The same things were measured in two ways. Each way mixes the same 10 hidden numbers, adds some noise and spreads widely along 6 directions of its own, which tell nothing about the thing.
Some things both ways: the first way, then the second way.
[-125,  221,  457,   55,   12,  133, -266, -126,  -39,   74,   83,  -76,
 -186,   17,  -62,  104,  533, -100,    3]
[ 242,  228,  -60,  -11,    3,   66,  -52,  220, -120, -232,   86,   58,
   11,  -59,   39,   23,  -10,  144,   45,   51,  -30,   49,  174, -320,
 -261]

[  10,  196,  -33,  103,  -41,   19, -107,   -8, -118,   -5,  188, -319,
  259,  273,  280,  156,   93,  188,  326]
[ 179,   87, -100, -224,   19,   19,   27,   31,  -62,  -21,  119,  -76,
   81,  -91,  -68,  -22,   91,  303,   -2, -149,   -6,  -19, -103, -244,
   -8]

[  17,  -74,  -95,  188,  165, -167,  162, -113,  190,  -68,  -55,  -27,
  164,  137,   30, -186,   58,   95,  339]
[-138,    4, -128,   89,    6, -151,  -78,  162, -195, -230,  132, -331,
  194, -184,  -45,  231,  271,  -55,  -38,  260, -227,   -1,  193,   60,
  326]

[  30,  466, -181,  286,  240, -149,  -27,  -77,  -74,   37,  -64, -101,
  460,   22,  -42,   -7,  457,  126,  402]
[ 346,  110,  137,   28,  134,  -52,  -72,   88,   96,   35, -102,  -64,
   55,   35, -268,  214,   32,  293,   10,   90,   10,   89,    0,  -34,
  161]

[ -74,  160,  102,  128,   69,  -82,  -19,  164, -172,  -58,   92, -192,
   21,  -95,  237,   -7,  223,   19,   21]
[ 231,  118, -260,  -25,   54, -105,  -77, -102, -115,  -76, -191, -124,
  -23,   42, -318,  206,  476,  317,   85,  104,  -12,  -99, -294, -181,
  334]

[-148,   -9,  184,  -45, -107,  -70,   95,  106,  -62,   -8,  103,  -36,
 -117,  127,  197, -259, -376,  -58, -111]
[ -22,   66, -180,  131,   69,  -83,  -75, -120,  -40,  -16,  -94,  -10,
  -26,  166, -117,  159,  122,   99,   98,  166,    1,   22, -171,  -32,
   78]

[ 288,  -39,   45,  261, -151,   17, -163,  251, -428, -185,  207, -134,
   30, -288,  125,  263, -165,   51,  265]
[-230,   27,  -89,  321,  -10,   29,  -96,  -55,   39, -168,   72,   58,
  -58,  -34,  -50,  256,  104, -254,  159,  188,   96, -159,  149,    8,
  264]

[ 121,  232,  -66,  148,  213,  -92,  -36,  121,  -75,  115,  -39,   90,
  204, -216,  -62,   27,  290,  -14,   28]
[ -28,   59,   17,  245,   16,  -12, -105,   41,  -54, -156,  -41,  -74,
  -33,   44, -123,  109, -145,   -1, -129,   29,   45,   80,   37, -123,
  -35]

[  67,  150,   94,   52, -163,  146, -287, -108,  -77,  -28,   53, -110,
   26,  284,   18,   67,   39,  -69,  119]
[  -1,   36,  -61,   92, -203,   13,  -73,  201, -139, -217,  158, -189,
  269, -264,   -9,  -39,  -31,   -8, -164,  -49,    5,   20,  118, -338,
 -151]

[-214,  -28,  295, -129,  -12,   77,  -56,   46, -103, -163,  102,  -74,
 -379,  137,   83, -155, -248, -224, -195]
[ 155,    1,  -89,   91,  -35,    5, -104,  -35,   98,   51, -207,   24,
   60,  204, -129,   41,   79,   75,  -38,    1,  -16,    5, -174,  -91,
  -10]

[-177,  265,  229, -285, -129,  112, -323,   25, -203,  180,   64,  -12,
  -38,  146,   50,  120,   41, -225,    1]
[  11,  -96,   62,  234,   60,  -30,   45,  -39,  119, -105,  -68, -149,
   72,  109, -123,  -81, -110,  242, -150, -271,  127,   38, -182, -179,
  -73]

[ 174, -155,   -7,  -29, -117,   62, -104,  122, -155, -231,   73,   52,
 -111,  -68,  -74,  -22, -349, -129,  -20]
[-102,   13,   42,  225, -161,   71,  -69,  110,    3,  -87,  107,  -21,
  159,  -53,   64,  -69, -166, -123,  -82,  -95,  114,   13,   70, -227,
 -269]

[ 201,  347, -136,  255,  114,  -62, -201, -119,  -40,   87,   63, -206,
  101,  -53,  184,  197,  524,  150,  293]
[ 222,  229,  209,   36,  -70,  113, -185,  125,   48,   64,  -19, -180,
  -18,   -2, -229,  245,  -15,   16,  -91,   52,   38,  178,  139, -220,
  -68]

[-140,  394,   -8, -218,   68,   39, -232,   75, -140,   50,  -38,  -25,
  231,   51,  -26,   59,  209, -183,   58]
[-105, -315,  -41,  109,  146,  -43,   24, -306,  342,  -51,   22,  -75,
  -58,  319, -219,  -41,  -20,  142,  -73, -230,   57,    2, -288,   12,
  223]

[   6, -115, -254,  170,  134, -247,  180,   -3,  135, -304,  -85,  216,
   93, -181, -199, -205,  -35,  -22,   51]
[ -63,   61, -167,   66,  -22,   49, -122,   47,  -55,  134,  -16,  146,
   97,  200,  165,   70, -185,  -97,   52,  205,  -68,   85,   24,    9,
 -234]

[ 15,  46, -12,  -4,  47,  86, -23, -87, 270, -50,  88, -16, -10,   6, 108,
  92, -82, 140, 397]
[ -59,  -69,   98,  102,   20,   90,   21, -104,  291,  113, -107,  -34,
   47,  142,   26,   86, -564,  -80, -209,  -80,  -51,  128,   82,   21,
 -117]

[ 221,  -57,  -60,  362,   82, -182,  195,  -30,  172,  212,  187, -305,
 -134,   21,  597,  -55, -134,  446,  474]
[ 227,  227,   80,  -52,  -32,  -12, -108,  -66, -156,   64,   58, -114,
   62, -130, -394,  -46,  -66,  444, -167, -254,  168,  104, -334, -543,
  -57]

[-117,   19,   63,  -37,  115,  -70,  113,   87,  -37,   -7,  116,   34,
 -194, -106,  103,  -82, -249,  -40,   55]
[ 167,   -6,   14,   94,  126,  -52,  -42, -135,  138,  155, -244,   58,
  -58,  275, -214,   27,  -70,  337,  -98, -131,  146,   17, -371,  -58,
   58]

[ 217, -135,  142,  106,   72,   47,  -39,   44,  -18,   42,   66,   67,
  -66,  -74, -107,  -32,  -73,   14,   72]
[ 171,  -15, -182,   31,   10, -130,  -60,  -49, -281, -270,   49, -122,
  -13, -159, -413,   -3,  283,  327,  -89, -116,   80,  -55, -274, -278,
  262]

[ -15,  271,   38,  155,   21,   13,  135,  286, -352,   -8,  197, -322,
  161,  174,  382, -173, -236,   85, -206]
[ -52,  117,  -69,   69,  -96,  -38,  -52,  133, -108, -204,  185, -122,
  167, -232,    4,    2,    4,  166,  -84,  -29,  114,  -34,   23, -398,
  -72]

[-154,   44,   25,   49,  349, -212,  335,  142,  128,  -20,   28, -145,
  -99,  -70,  397, -266, -111,   73,   86]
[-123, -111, -151,   69,  108,  -92,   -8,   -5,  146, -127,  -34,    8,
  -36,  330,  173,   -1, -108,   22,  -57,  118, -128,  100,   -6,   81,
 -131]

[  78, -211, -196, -106,   23,   22,  248,  144,  -44,  -27,  -17,  156,
  -98,  -43,  159,  -88, -298,  -71, -172]
[  43, -294, -397,  -36,  125,  161,   11, -320,  -32,  -29,    0,  190,
 -236,  425, -271, -145, -139,  227,  -82, -272,  136,  -10, -366, -199,
   38]

[  57,  229,   45,  -39, -117,   50, -122,  163, -310,  149,  167, -228,
  152,  225,  310,   67, -224,   21,   36]
[-205,   92, -129,  163,  -30,  -33,  -74,  128, -123, -254,   76, -130,
 -123,  -52,   85,  289,  170, -209,   33,  225,   22,  -46,  230,   40,
  100]

[-167,  227,  -44, -200,  197,  -68,    2,   94,  214, -170,  -33, -111,
  207,   29,  190, -130,   34,  -67, -154]
[-133, -256,  -12,   66,  -99,  180,   63, -304,  288,  131,    0, -142,
  109,  158, -120,  -43, -366, -111, -145, -282,   53,   96, -122,  -80,
 -130]

[  21,  -10,   68,  -24,  -96,  103,   11,  111, -317,  -83,   30,  -46,
 -111,   68,   86, -155, -144, -126, -120]
[ 207,   -5,  -48,   74,   61,  -50,  -53,   77,  -22, -196,   79, -126,
  124,    5, -239,  -79,  212,  397,  -37, -134,   77,   13, -158, -358,
   50]

[   4,  163, -111,   92,  195,  -79,  115,  142,   57,  -40,  -78,  -20,
  151,  -81,   72, -275,  123,   21,  -23]
[ 377,  310,   16,   26,  -52,   21,  -85,  182, -105,  -54, -183,  -52,
   21,  -88, -143,  156,   75,  227,   11,   68,   71,   43,   -1, -276,
 -183]

Other things, the second way, with their names:
Q_695: [  33,  149,   17,  185,   50,   19,   -4,  -19,   -8, -154,  -36, -171,
   -2,  -51, -134,  184,  164,   71,   88,  -33,  -11,  -36,   33, -148,
  122]
Q_753: [-168,    5, -171,   80,   44, -166,  -69,  282,   47, -256,  -27,  -69,
   72,  222,  408,   77,  -86,  -78, -120,  365, -260,  139,  258,   93,
 -257]
Q_842: [ -86,   65,  109,  162,  -45,   -3,  -11,   42,   62,  -94,  -17, -228,
   34,  -66,  -18,   89,   -9,  -24, -141, -139,   39,  -13,   53, -114,
    8]
Q_935: [-112,  -41,   81,  244,  -43, -123,  -20,  119,   55,   32, -135, -232,
  139,   30,    3,   47,  -63,  175, -258, -150,  235,   -9, -175,  -54,
  -51]
Q_700: [ -97, -147,   20,  344,  153, -198,  -24,  -94,  181,  -30, -396, -311,
  148,  218, -137,  162, -323,   29, -325,   97, -310,  179,  -51,  191,
  210]
Q_14: [ 177, -107, -119,   78,   24,  -30,  -51,   16,   59, -146,  -93,  109,
  -32,  197,  -81,  -20,   36,   47,    7,   28,  -34,   27,  -66,    5,
  -64]
Q_31: [ 116,  -19,  262,  290,   16,   54,   28,  165,   50, -128,  104, -221,
  291, -175, -143,  -11, -213,  166,  -55, -178,   90,  102,  154, -200,
 -130]
Q_336: [  93,   28,  156,   88,  -28,   -1,  -47,  121,  140, -100,   38, -131,
  144,   52,   19,  -58, -202,   68, -153,  -70,  -63,  193,   70, -196,
 -329]
Q_508: [-161,  -64,   42,  152, -180,   48, -146, -110,  113,  100,   -7, -112,
   78,   42, -157,   73,  -71, -247, -176,  -60,   40,   16,  -80,  -63,
   63]
Q_15: [ 163,  118,  203,   22,  120,  -54, -170,    4,  258,   56,   18, -164,
   41,  214, -237,  145,   83,  198,  -39,  103, -124,  209,    2, -118,
   98]
Q_496: [ -58,  -34,  -97,   46,    8,  -52,  -70,   44,   -1,  -98,   75, -110,
   37,   29,  -73,   79,   50,  127,  -88,   24,   77,    5,  -42, -131,
   79]
Q_315: [   6,   34,  -85,   78,  -99, -133,  -46,  125,  -21,  -86,    9,  -41,
  165,  -74,   61,   78,  323,   38,  116,   93,  114, -120, -112,   22,
   -1]
Q_732: [ 276, -152, -202,   -1,  107,  -21,   -1,  -96,  166, -132, -176,  119,
   -9,  294, -116,  -70,  -75,  223,    9,    9,  -77,   70, -184,  -77,
 -103]
Q_999: [-102, -241,   13,  236,  115,  -60,   96,  -15,  178,  -52, -126, -170,
  105,  316,   84,  -46, -354,  112, -178,  -95,  -36,  197,  -71,  119,
 -267]
Q_890: [ -48, -271,  -54,  156,  -31,  165,  -36, -226,  291, -113,  141,  -43,
  171,  224, -187, -212, -333,  -35, -114, -224,  -88,  156,  -47, -344,
 -149]
Q_993: [ 320,   22, -191,  -58,  -77, -121,  -56,  137,  -39, -296,  -28,  -44,
  132,   25,  -80, -118,  174,  320,  -63,   65,  -42,   74, -148, -351,
 -247]
Q_282: [ -43,  -20,   15,  292,   89, -235, -106,  102,   11, -193,  -80, -314,
  154,  146, -103,  130,  -48,  190, -166,  256, -158,  259,  -13,  -19,
   -1]
Q_482: [-345, -264,   74,  146, -116,  196,  -89, -233,  326,  132,  171,  -88,
   46,  254,  -72,  -74, -195, -382, -192, -303,  -40,   20,    5,  -41,
   40]
Q_778: [ 203,   68,  104,   62,   57,  -81,  -74,   94,  230,  -17, -153, -136,
  154,  146,  -69,  -38, -148,  330, -235,  -81,  -51,  148, -102, -269,
 -131]
Q_766: [  90,   78, -281,  -18,   34, -207,   12,  258,  -93, -289,  -31, -191,
  150,    4,  187,   92,  251,  346,    9,  256,   -3,    9,  -13, -153,
 -126]
Q_450: [ 210,  139,  -11,    0,   18,  -40,  -35,  178,   82,   95, -133,  -49,
  201,  176,  129,   17,  -99,  332,  -14,   92,   47,  153,  -89, -169,
 -397]
Q_458: [  53,  -58, -184,   26,   98,  127,  -44,  -41,  -25, -227,  186,   63,
 -158,   41, -164,  195,  -28,  -18,  144,  151,   49,   22,  195,  -87,
  122]
Q_787: [ -98,   86,  -54,   27,   30, -172, -147,  -49,  211, -141,   66,  -71,
    6,   95,  -43,  102,  288,   36,  -23,  133, -114,  -54,  -75, -136,
  268]
Q_856: [-240, -100,    5,  164,  -49,   13,   20,  -54,  -16,  -44,   97, -307,
  164, -139, -103,   89, -269,  -17, -221, -134,   46,   57,   19, -123,
   73]
Q_616: [ 321,  216, -198,  -33,  -25,  -18,   15,  227, -412, -300,   88,   28,
    5, -394, -145,   93,  220,  375,  100,  -27,  261, -167,  -22, -381,
    1]
Q_407: [ 141, -184, -302, -153,  119,   68,  118, -148,  -69, -113,   86, -103,
  -50,  165, -154,   -4,   67,  300,   82, -145,   15,   50, -157, -114,
  -27]
Q_953: [-104, -100, -109,   83,   29, -135,  -52,   38,  -37,  -93,    7, -258,
  212,   26,  -60,   26,    2,  118, -195,   33, -152,   58,  -64,  -44,
  141]
Q_782: [ 175,  -27,  -98,   27,   37,   -9,    7,  -21,   48,  -67,  -23,  -43,
  189,   44, -124, -120, -131,  349, -101, -155,    8,   59, -194, -341,
 -117]
Q_12: [ -31,  126,  -37,   31,   15,  -30,   33,  230, -100, -125,   63, -105,
   52,    7,  222,   69, -137,  142,  -36,   60,   52,  122,  116,  -91,
 -360]
Q_29: [-276,  -36,  -89,  174,   23,   99,   -6,  -44,   14, -128,  154,  124,
 -182,   43,   87,  114, -172, -215,   30,  -35,  169,  -94,  128,   16,
   23]
Q_34: [ 149,    3,  -56,   27,   37, -125,  -63,   -2,   67,  -66,  -95, -100,
  151,  176,  -78,  -42,   75,  199,  -53,   45, -182,  136, -164, -111,
  -99]
Q_719: [  58,   50, -168,  -33,   14,  131,  -88,  -95,  -64,  -48,  109,  122,
 -114,  198, -102,    9,   28,  -11,  102,   -7,  -40,   62,  -30, -188,
 -102]
Q_261: [-106,   12, -171,  191,   57,  -97,    8,   99,  -57, -258, -185,  -23,
 -183,  111,  161,  213, -140,  -78, -106,  202,  -11,    0,  126,  131,
  -43]
Q_556: [ -39,  -91,   39,  202,    8,   15,  -61,  -28,   77,  -56,   -8, -165,
   73,   11, -217,   37,  -73,   98, -210, -179,   82,  -20,  -75, -181,
  165]
Q_8: [ 140,   56, -181,   70,   25,  -10, -172,  -86,  -62,   77, -238,  290,
 -150,  246, -127,   83,  155,  -80,   81,  110,  -35, -101, -196,   95,
  143]
Q_814: [-114,   96,  108,  216,  -51,   96,   26,  223,  140,  -75,   60,  -35,
   90, -104,  259,  203, -109, -215,   83,   43,  112,  -98,  371,   42,
 -125]
Q_823: [  91,   28,   26,   77,  144,  -48,  -35, -108,   67,   22,  -79,  -67,
  -13,  107, -233,   51,  -53,  266, -101, -138,   -5,   24, -185, -131,
  161]
Q_21: [ -90,  142,  113,  204,  -72,   27,  -37,  217,  -45, -237,  138, -263,
  177, -308,   33,  134,  -94,  -53, -113,    6,  -16,   13,  308, -230,
  -42]
Q_339: [ 119,   22,  -22,   94, -127,   -5,  -13,  152,  -20,  -90,  -90, -142,
  256,  -52,   34,  -99, -158,  123, -182, -118,  -17,   80,  -29, -276,
 -321]

Some of these things the first way, each followed by its name:
[ -54,   57,  150, -143,  100, -124,  -71,   24,   -8,    9,   86,   53,
  -51, -128,  122,  110,  -45,  -96,   26] : Q_999
[ -10,  219,   31,  134,  320, -171,   55,  110,  -95,  -24,  -43, -164,
  113,   15,  178, -140,   87,  -50,   87] : Q_14
[-174,  360,   50,  -34,  109,   23, -103,  -11,   47,   34, -145,  -77,
  202,  208,   60, -182,  204, -119,   97] : Q_732
[ -56,  -81,   90,    2,  108,  112,  -32,   40,   92, -223,   42,    0,
 -332, -250, -112, -141,  124,  -54,  183] : Q_787
[  25,  286, -228,  168,  157, -120,   23,   62, -124,   36,  -33, -147,
  261,   79,  241,   -2,  172,   55,  259] : Q_753
[-295,  358,  310,   -3,  166,  -88, -154,   -9,  -72,  -88,  138, -228,
  -53,  -60,  200,  138,  211,  -63,  222] : Q_814
[ -38,  305,   95,  -57,  -98,  184, -179,   94, -232,   13,   31,  -62,
  296,  193,  -96,  -16,  128,  -97,  -89] : Q_21
[-198,  212,  109, -224,  -13,    0, -180,  -37,  -78,   77,  150,   67,
 -261,   25,   49,  107, -253, -175,   49] : Q_935
[-139,   54,  165, -140,  -88,   81, -222, -179,  161, -146,    2,  236,
 -267, -185, -247,   44,  215, -186,   65] : Q_766
[ -70,  134,  239,  -99,   46,   63,  -39,  171, -197,  -10,  192,  -29,
  -38,  -66,   33,   82, -165,  -91, -146] : Q_29
[ 297,  -31,  -23,  120, -248,  136, -294,    7, -148, -137,  -15, -128,
   -6,  -23,  175,  225,  212,   -8,  263] : Q_890
[-126, -144,  288, -121,  119,   38,  166,  107,   56, -178,  229, -209,
 -485,  177,  328, -323, -660,  -83, -328] : Q_508
[  38,  285,  153,  125,   32,   67, -106,   71, -408,  -71,  191, -280,
  -43,  -38,  106,   38,  283,   -2, -156] : Q_15
[ -89, -184,  507,  -32,  -28,   -7,   43, -226,  253,  136,  109,   85,
 -609,   61,  137, -216, -207,  -53,   18] : Q_282
[-138,   96,   11, -115,   35,  142,  -54, -113,  127,  -42,  -84,  111,
 -223,   -9,  -98, -136,  178, -104,  109] : Q_778
[  54,  180,  -26,   -6, -116,  135, -270,   -5, -235,   52,   50,   28,
   27,   43,  -57,  253,  116,  -84,  181] : Q_556
[ -84, -135,  298, -159, -103,   -4,  -69,   57,  -99, -287,  189,  -52,
 -305,  106,   -4, -196, -645, -185,  -49] : Q_315
[ 187, -110,   67,   10,  -84,  170, -101,   21,    6, -157,  -13,   -1,
 -225,  -15,  -17, -158, -136,  -93,  -25] : Q_993
[  49,  107,   33,  -18,   86,    9,  -71,  -25,   33,   -2,    6, -115,
    5,   67,  116,  -87,   56,  -16,  118] : Q_336
